There are 4 nested groupings, the coarsest first. Each group lies inside one group of the grouping before and may be the whole of it. The rows also spread widely along 11 directions, which tell nothing about the answers.
In the rows, 128 means zero.
Some rows, each with its group in each grouping after it:
[127  77 121 165 154 125 131 111 112  70 106 113 201 126 136 173 118  91
  70 146 123 154 140 109 168  95  89]
z_160 sodo Tezeg peniz
[139 120 108 133 126 117 115 101 140 134 137 111 124 127 113 117  91 118
 122 103 135 141 154 128 171 135 128]
z_228 lup modob rika
[131 121 101 160 133 126 136 100 143 126  97 108 153 164 154 140 109  68
 158 136 132 169 110 119 145  65  90]
z_160 toti vonat Suku
[139 158 129 142 119  80 117  89  99 132 123 127 147 111 133 155 156 124
 145 163 136 132 120 106 141 115 113]
z_160 toti mumip luk
[110 152 128 143 179  82 160 142 116 116 158 160 129  99 129  99 131 121
 132 136  95  96 168 128 125 143 146]
z_201 gosul koni kos
[117 132 153 117 120 120 120 147 121 131 124 136 143 130 124 124 138 132
 119 151 133 109 106 135 111 122 124]
z_316 rez mevem vegev
[138 136 144 106 125 146 144 143 115 122 140 150 148 106 109 129 102 136
  76 111 136 109 149 118 137 151 145]
z_228 liveb Bonu zigen
[163 160 144 116 121 112 112 105 104 134 125 132 141 105 102 152 122 114
 114 139 135 114 123 110 162 115 115]
z_201 gosul koni Vud
[124  95 139 116 124 126 110  95 146 132 137 127  79 135 151 132 145 135
 120 108 128 165 115 107 136 166 139]
z_228 lup kes lefo
[138 163 153 115 110 119 108 109  99 125 115 135 115 109 110 152 183 152
 125 151 133 108 112 127 110 128 124]
z_228 fesep besug kaz
[114 133 132 110  83 144 154 134 157 171 124 130 149 148 166 126  96 116
 127 109 162 150 108  93 130 131 143]
z_228 fesep fef poki
[104  76  96 165 161  79 108  93 136 118 120 108  86 156 111 105 166 132
 126 127 110 164 149 126 122 163 107]
z_228 lup modob taner
[152 194 136 121 117 119 121 131 100 130 135 134 146  96 103 122 103 134
 150 145 136  87 139 151 130 100 131]
z_160 toti mumip zesu
[139 149 110 173 152 139 151 104 125  99 109 121 174 123 133 162 124  70
 140 129 125 133 139 129 150  66  90]
z_201 Kidu pip kidog
[135 162 132 130 109 162 137  92 136 125 130 129  85 116 124 143 125 132
 144  97 147 139 142 115 118 143 131]
z_228 lup napi Teg
[126 123 130 123 136 134 132 122 134 126 131 131 101 135 132 116 110 122
 137 115 130 140 126 129 115 138 131]
z_160 vevul bofug fena
[ 90 138 153 148 106 115 127 132 137 124 120 103 124 118 147 131 125 155
 117 153 137 105 138 102  98 153 141]
z_201 gesut tof Tonez
[138 150 137 141 142 142 152 135 114 107 114 147 145 127 113 142 158 105
 127 132 121 121 114 137 102  98  99]
z_201 Tet zolim zagof
[126 153 131 119 106 134 153 113 136 162 125 141  90 144 116 124 128 128
 134 111 151 147 124  82  98 169 124]
z_201 gesut nifaf Giguk
[153 145 142  92 111 153 147 149 114 144 136 161 155 118 102 128 106 127
  84 105 147 118 130 117 136 144 138]
z_228 liveb Bonu Zaf
[129 134 148 150 119 201 167 128 125  83 119 134 168 114 138 175 126 110
  92 109 145 127 133 116 111 113 109]
z_316 Vun Rasat Kebof
[160 135 154  57  92 109 113 108 122 197 146 169  92 145 123 124 138 129
 109 115 151 160  85  82 145 175 147]
z_228 lup kes Pebo
[125  96 123 142 186 114 115 128 124  77 123 115 147 133 127 115  69  92
  93 146  93 122 161 143 165  86 112]
z_160 toti vonat kuf
[146 101 132 108  60 171  98 145 160 175 116 101 114 160 108 108 122 143
 141  93 169 153  76 137 107 149 123]
z_201 gesut kasi Rofo
[ 90 123 119 169 170 100 133 127 142 102 105  99 128 143 132 111 101 102
 126 158 104 115 158 128 119 100 112]
z_201 gesut kasi lopal
[139  93 130 122 138  94  81 123 124 123 134 112 120 123 131 113 142 131
 144 140 114 131 104 164 147 120 131]
z_160 vevul bofug ger
[108 120 114 151 167 127 132 110 132 107  75 115 126 182 109 129 120  76
 106 159 121 148 135 116 106  78  75]
z_228 lup napi ros
[139 149 129 143 143 124 124 126 106  96 113 123 170 103 107 143 128 118
 108 146 121  97 146 153 146  91 119]
z_228 liveb Bonu zigen
[124 169 139 142 104 125 160 109 130 142 128 135 141 114 155 154 138 113
 147 127 149 130 120  87 120 128 128]
z_201 gosul koni Vud
[121 106 149 175 139 159 110 117 123  52  99  96 132 110 132 171 192 135
 123 143 113 120 112 160  98  96  92]
z_201 Tet zolim zagof
[131 135 110 141 119 119 135 113 128 139 121 124 136 129 118 128 136 121
 133 119 139 137 132 124 133 133 124]
z_228 liveb Bonu zigen
[165 126 123  95 121 109  87 112 118 153 162 138  73 114  88  94 116 154
 144 100 128 135 128 143 149 174 143]
z_160 toti mumip luk
[120 144 134 150 128 110 117 124 123 122 117 113 125 124 122 128 150 130
 142 151 121 112 126 133 112 120 119]
z_201 gesut tof Tonez
[124 121 137 105 126 127 134 129 144 157 139 141 116 149 138 110  93 105
 116 120 134 140 116 108 136 139 136]
z_316 Vun Rasat Kebof
[110 128 117 136 177  46  97  97 120 129 121 114  79 143 124  97 128 114
 157 173  97 127 137 139 131 118 123]
z_160 vevul bofug fena
[120 161 106 144  99 134 145 153 133 150 128 128 141 129  93  85 120 150
 148 110 152 109 149 158  87 139 132]
z_228 lup kes Pebo
[150 103 128 122 115 117  91 135 123 134 144 114 126 110  82 107 121 156
 105 112 129 118 137 145 148 166 132]
z_201 gesut kasi Rofo
[127 130 137 138 125 111 118 136 110 128 118 127 120 127  90 122 174 150
 121 145 126 117 121 132  90 150 111]
z_201 gesut kasi lopal
[130 134 139 128 105 158 133  90 152 128 126 105 106 121 144 155  74 116
 111 102 151 145 142  78 156 145 132]
z_201 gesut nifaf Giguk
[142 119 137 116 133 149 142 109 126 111 145 148 139 104 155 157 136 112
 108  97 123 144 125 112 168 131 139]
z_228 fesep besug kaz
[104 157 135 139 149 146 166 141 123 103 130 152 120 121 120 118 127 130
 111 123 125 110 163 124  83 140 129]
z_228 lup napi ros
[142  80 157 109  96 162 110 128 143 117 135 106 160 110 150 159  85 128
  66 107 146 140 117  96 178 147 138]
z_201 gesut nifaf Giguk
[107 135 123 140 106 152 173 130 157 134 160 141 139 106 178 122 115 131
 142  82 144 142 144 113 124 160 162]
z_228 lup napi Teg
[137  92 126 139 103 154 134 157 140 121 155 121 174 101 132 121 120 143
 111  85 137 128 130 143 145 157 142]
z_201 gesut kasi lopal

New rows. What belongs after each?
[110 124 152 142  92 149 105 125 153 121  97  74 142 135 153 145  91 125
 119 145 149 119 115 117 127 100 122]
z_201 gesut kasi lopal
[126 103 114 112 119 113 101 102 145 164 122 121  57 162 106  99 147 141
 143 109 134 166 113 121 118 170 125]
z_228 fesep fef poki
[121  90  96 151 155 135 112 133 146 106 134 111 116 138 104  89 115 125
 127 100 113 138 156 168 130 133 119]
z_228 lup napi ros
[129 143 148 140 111 115 126 116 104 118 129 132 163 102 128 159 167 137
 112 154 136 112 119 121 124 130 121]
z_316 Vun Rasat Kebof
[121 149 117 149 131  73 128  82 121 149 121 119 105 134 118 136 138 120
 134 150 128 141 143  79 137 153 116]
z_201 gesut tof Tonez
[105 150 125 148 114 148 163 147 140 131 120 125 167 134 128 118  84 114
 115 129 149 110 149 120 105 117 123]
z_316 Vun Rasat Kebof
[154 120 133 176 115 156  95 129  92  66  94  94 174  99  70 169 202 152
 112 146 129 104 120 178 104  98  76]
z_201 gesut kasi lopal
[175 148 153 118  93 156  73 115  98 111 152 125  97  73  76 142 188 185
 144 111 134  94 110 189 121 154 133]
z_316 Vun Rasat Kebof
[102 175 113 160 104 137 122 114 170 149 104  81 106 150 154 106  95 102
 211 136 143 115 117 160 104  71 126]
z_316 Vun Rasat Kebof
[145 141 137 109 116 107 108 129 127 150 152 135  93 109  99 101 133 152
 141 113 126 113 123 142 128 163 142]
z_201 Tet zolim zagof
[145 148 151 113 111 122 128 126 120 136 124 134 148 119 121 144 122 116
 110 136 137 119 110 113 140 116 119]
z_201 Tet zolim zagof
[148  90 136 116  88 177 139 150 127 127 125 135 191 124 128 152 136 130
  75  96 160 147 106 119 137 143 124]
z_228 liveb Bonu Zaf
[129  86 135 111 170 116 124 108 128 116 166 162  54 130 145 113 155 133
 129 101 100 169 122 110 127 185 141]
z_160 toti mumip luk
[ 97 132 109 130 175  67 130 151 121 137 102 130 147 162  96  76  92 102
  99 174 104 103 160 131 121  99 113]
z_228 fesep besug kaz
[147 161 137 106  94  97  88 115 137 186 136 125  67 132 123 102 175 143
 206 131 133 129  72 152 113 137 142]
z_201 gesut kasi Rofo
[112  72 127 135 114 109 117 119 155 134 123 105 168 146 178 135 119 105
 107 126 136 161 107 110 169 118 130]
z_228 lup modob taner
[126 109 138 119 179 137 150 123 137 102 162 160 102 122 178 122 116  96
 137 104  96 154 125 122 145 127 143]
z_160 toti mumip zesu
[103 152 122 149 128 134 178 144 120 134 107 150 156 153 106 124 138 112
 119 138 148 127 133 108  75 127  97]
z_316 rez mevem vegev
[145 132 131 144 135 126 119 125 103 106 118 124 148 115  87 142 141 127
 100 139 123 114 139 130 132 126 105]
z_201 gesut tof Tonez
[144 105 142 141 110 168 105 102 129 105 115 105 114 122 110 165 142 134
 105 110 144 144 122 119 127 141 104]
z_201 Kidu pip kidog
[115 101 114 164 115 153 163 111 137 104 125 123 179 117 164 164 147 119
 109  99 143 161 136 102 143 134 119]
z_228 fesep fef poki
[123 128 124 134 123 132 134 132 135 137 127 131 136 139 122 118 125 116
 140 120 136 131 116 135 124 123 117]
z_316 rez mevem vegev
[113 159 102 170 154  97 122 115 132 120 105 100 105 136 102 103 130 114
 171 151 112 110 151 153 109  98 105]
z_201 gesut nifaf Giguk
[139 141 138  84 123  80 121 138 114 178 146 163 114 141 117  93 115 128
 127 143 132 132 110 106 126 153 140]
z_160 toti mumip luk
[100 109 126 136  85 112 129 139 138 158  88 106 178 165 141 130 143 127
 111 158 160 144 100 102 105 116 109]
z_228 fesep fef poki
[128 103 113 149 176 112 122 116 114  86 136 122 135 117 112 119  90 116
  97 130 105 130 173 129 155 127 113]
z_160 toti mumip zesu
[157 118 146 162 146 190 117  95 109  49 101 112 129 105 108 194 171 110
 107 118 121 134 122 139 128  92  79]
z_201 gosul koni Vud
[166 116 104 110 149 156 113 122 146 140 134 143  88 157 105  94 124  89
 161  79 116 162 103 175 147 103 117]
z_228 lup kes Pebo
[118 123 126 140 134 109 134 107 128 125 130 129 120 131 129 130 144 126
 118 127 128 141 139 112 128 144 124]
z_228 lup modob rika
[153 110  88 196 134 142 119  91 109  66 112  92 182 102  99 167 142 112
 134 114 131 146 152 160 163  91  81]
z_160 sodo Tezeg peniz
[119 149 171 101 143  92  89 115 143 140 125 117  74 132 172 122 129 108
 164 168 100 113  85 132 139  92 147]
z_201 gesut kasi lopal
[135 138 131 125 174 116 127 136 123 116 103 132 138 150 110 118 104  74
 116 157 103 118 125 136 139  70  99]
z_201 gesut nifaf Giguk
[147 160 110 155 146 101 156 148  62 103 132 175 199  87  71 136 225 146
 115 144 113  94 146 162 102 127 104]
z_228 fesep besug kaz
[123 117 119 126 136 112 123 125 134 138 123 130 129 142 119 109 120 112
 118 131 126 139 132 127 131 126 121]
z_228 lup napi Teg
[ 94 166 170 116 143  96  92 135 133 109 146 105  79  94 158  96  72 160
 147 170 105  66 155 152 120 118 174]
z_160 toti mumip zesu
[127 135 138 125 101 125 141 133 122 141 145 149 128 118 142 128 158 143
 148 117 144 142 104 122 104 156 140]
z_160 sodo Tezeg peniz
[165 150 138 100 116 146 132 141 136 159 138 149 157 129 142 129 104  78
 151 109 135 131  87 139 162  83 129]
z_201 Kidu pip kidog
[131 183 114 125 104 104 138 111 129 164 136 129 125 118 109 106  88 134
 138 119 151 114 162 116 138 143 144]
z_228 lup kes Pebo
[143 120 145 126  99 136 132 123 124 132 149 135 145  98 142 153 159 143
 120 107 139 137 110 111 139 161 139]
z_201 gesut kasi lopal
[141 124 148 113 126 106 110  95 122 133 146 145 105 106 169 156 200 129
 150 128 117 148  87 125 151 139 148]
z_228 liveb Bonu Zaf
[152 150 118 142 112  88  89  92 101 127 129 104 128  96  97 136 140 149
 152 144 139 112 137 150 147 128 123]
z_160 vevul bofug ger
[135 136 127 120 105 130 151 121 143 169 125 138 139 152 144 132 115  95
 134 114 148 157 101  85 135 133 123]
z_201 gesut tof Tonez
[127 123 142 105 102 115 109 122 139 153 140 118 104 127 148 115 108 140
 145 123 143 134 107 125 129 150 151]
z_160 vevul bofug fena
[163 139 164  75  97 190 110 131 143 137 134 134 104 131 139 135  72 109
 133  96 148 139  85 136 149 104 143]
z_160 sodo Tezeg peniz
[119 134 149 119 111  97 120 140 129 151 151 136 113 109 144 112 162 154
 147 133 124 117 109 127 113 164 154]
z_201 gesut kasi lopal
[144 107 113 130 142 124 131 154 106 121 131 144 183 130  71 112 115 116
  86 122 130 119 141 146 144 127 100]
z_316 rez mevem vegev
[140 107 125 133 149 107  90 125 125 125 121 113 117 135  94 112 127 117
 122 140 113 123 128 151 140 117 108]
z_201 Kidu pip kidog
[120 162 150 101 105 119 108 131 137 154 119 120 104 131 133 111 114 139
 147 144 136 106 112 139 119 113 147]
z_228 fesep fef poki
[125 101 118 136 193 101 130 143 129 109 134 146 122 139 126 100 146  91
 132 135  82 133 125 150 135 109 115]
z_201 gesut nifaf Giguk
[158 138 173 106 104 137  96 107 123 115 146 116 140  78 155 169 120 131
 116 126 128 111 107 123 185 119 150]
z_201 gesut kasi lopal
[157 106 121 104  87 134 118 145 155 180 153 127 155 130 141 104 100 114
 147  86 146 149  91 135 171 137 148]
z_201 gesut kasi Rofo
[135 189 150 110 103 140 137 131 125 146 123 143 121 115 140 134 146 128
 160 132 142 105 105 140 106 106 146]
z_228 liveb Bonu Zaf
[126 109  92 138 130 122 146 133 132 152 124 135 125 165  96  91 106 118
 127 107 143 162 140 112 104 153 104]
z_160 toti mumip luk
[117 179 150 135  87 109  94 108 126 143 126 106  99 107 132 134 166 160
 188 153 145  97 100 154 105 121 137]
z_316 rez mevem vegev
[135 110 126 163 108 117 126 115 126 110 155 113 170  78 152 153 165 147
 135 109 129 129 131 130 158 152 140]
z_201 gesut kasi lopal
[122 123 105 146 122 110 140 108 138 143 129 129 140 135 137 123 137 112
 137 116 137 155 134 113 135 136 122]
z_228 lup napi Teg
[131 164 154 116 106 138 123 105 134 129 129 128 122 109 164 150 129 123
 143 129 138 121 113 125 137 108 146]
z_228 lup kes lefo
[129 126 102 155 164 161 170  86 147 107 139 144  82 144 161 136 128  84
 171  81 118 187 133 109 124 124 113]
z_160 toti mumip zesu
[140 124 110 141 105 175 155 116 150 125 146 124 127 117 154 133 106 116
 163  67 150 159 124 135 134 137 137]
z_160 vevul bofug fena
[102 160 159 148  93 117 133 124 109 105 134 117 148  81 132 153 151 183
 100 148 147  87 160 113 101 162 147]
z_228 lup modob rika
[117 125 109 123 118  83 141 127 124 173 117 145 144 155 118 109 151 121
 121 139 138 147 118  99 118 145 119]
z_228 fesep besug kaz
[137 173 133 121  97 158 152 167 130 159 136 150 134 126 103 101 124 135
 154 105 152 103 120 149  79 134 133]
z_201 Kidu pip kidog
[148  99 114 157 139 136 137 137 110  86 172 146 159  78 122 126 157 152
 126  89 111 130 153 162 142 161 136]
z_160 toti vonat Suku
[106 162 136 151 105 112  69  97 143 123  83  66  77 140 121 120 138 148
 176 170 135 104 122 166  93  88 118]
z_228 lup kes lefo
[182 226 155  89  89  98  88 115  73 160 116 146 128  92  66 142 175 150
 155 167 144  73  97 163 126  99 128]
z_228 liveb Bonu zigen
[166 137 159  95 125 142 109 164  97 111 142 153 175  97  97 129 140 135
  91 130 121  90 114 174 146 104 132]
z_228 lup modob rika
[153 144 111 112 129 150 141 113 131 143 163 162  78 111 111 109 150 135
 161  64 124 145 132 143 133 167 147]
z_228 fesep besug kaz
[179 140 133  99  73 132  96  99 118 164 139 124 135 116 120 145 118 131
 145 111 162 150  92 118 168 132 127]
z_160 toti mumip zesu
[129 136 134 142 149 145 151 139 121 106 138 148 118 112 111 123 148 129
 124 109 119 118 141 133 100 144 122]
z_201 gosul koni Vud
[ 84 151 136 158 129  75  91  98 160 138 104  71  96 136 171 119 103 114
 178 179 122 108 130 128 127  88 134]
z_201 Kidu pip kidog
[121 116 130 133 150 109  85 112 147 123 104  86  93 149 109 106  78 106
 126 149 117 118 138 134 147 100 113]
z_201 gosul koni kos
[ 88 119  89 165 143  63 103 107 157 148 137  99  62 141 129  62 145 153
 191 126 110 136 155 160 106 161 146]
z_228 lup kes lefo
[106 150 156 131 113 161 155 125 141 121 108 117 134 133 134 150  58 113
  79 130 154 116 157  73 112 132 123]
z_201 Kidu pip kidog
[121 106  91 170 111 120 135 126 136 129 120 108 169 127 129 124 160 128
 148 112 140 144 128 149 128 128 119]
z_228 liveb Bonu zigen
[112 138 103 164 146 143 164 115 147 116 112 118 141 153 157 126  92  80
 156 121 132 155 139 116 120  86 105]
z_160 toti mumip zesu
[173  56 107 114 139 179 126 164 113 106 143 154 159 139  56 106 111 123
  69  68 131 161 129 158 140 157 100]
z_160 sodo Tezeg peniz
[145 163 156 101 143 128 126 124  98 117 137 154 112 113 107 131 110 127
 109 143 123 110 136 117 122 127 127]
z_160 toti mumip zesu
[122 102 139 114 150 150 121 116 161 108 150 123 109 120 175 123  78  99
 117  98 113 142 136 129 174 119 154]
z_228 lup napi ros
[ 97 103  83 175 162  60 114 115 144 127 129  92 135 142 140  82  93 113
 158 148 108 137 163 139 146 116 122]
z_160 toti mumip zesu
[143 123 120 130 112 167 135 155 121 120 124 135 160 125  82 114 124 137
 100 102 145 123 140 154 108 134 113]
z_228 lup napi Teg
[127 149  96 145  98 101 131 132 134 166 130 122 140 137 104  91 140 139
 166 114 150 127 132 151 113 139 128]
z_228 lup modob taner
[110 119 126 133 123 115 144 129 132 131 131 134 153 121 156 130 142 126
 119 125 129 133 129 113 133 136 139]
z_228 fesep besug kaz
[120 138 143 135 127 154 156 117 154 119 121 128 127 135 169 147 111  89
 138 114 130 143 110 108 129 100 122]
z_201 Tet zolim zagof
[ 90 113 137 164 137 122 116  89 157  94  88  72 143 146 186 162  96  87
 118 161 128 140 133 107 153  65 112]
z_228 lup modob rika
[122 114 117 111 112 120 124 132 138 163 137 139  87 144 110  92 151 151
 135 102 136 146 119 124 104 179 139]
z_228 fesep besug kaz
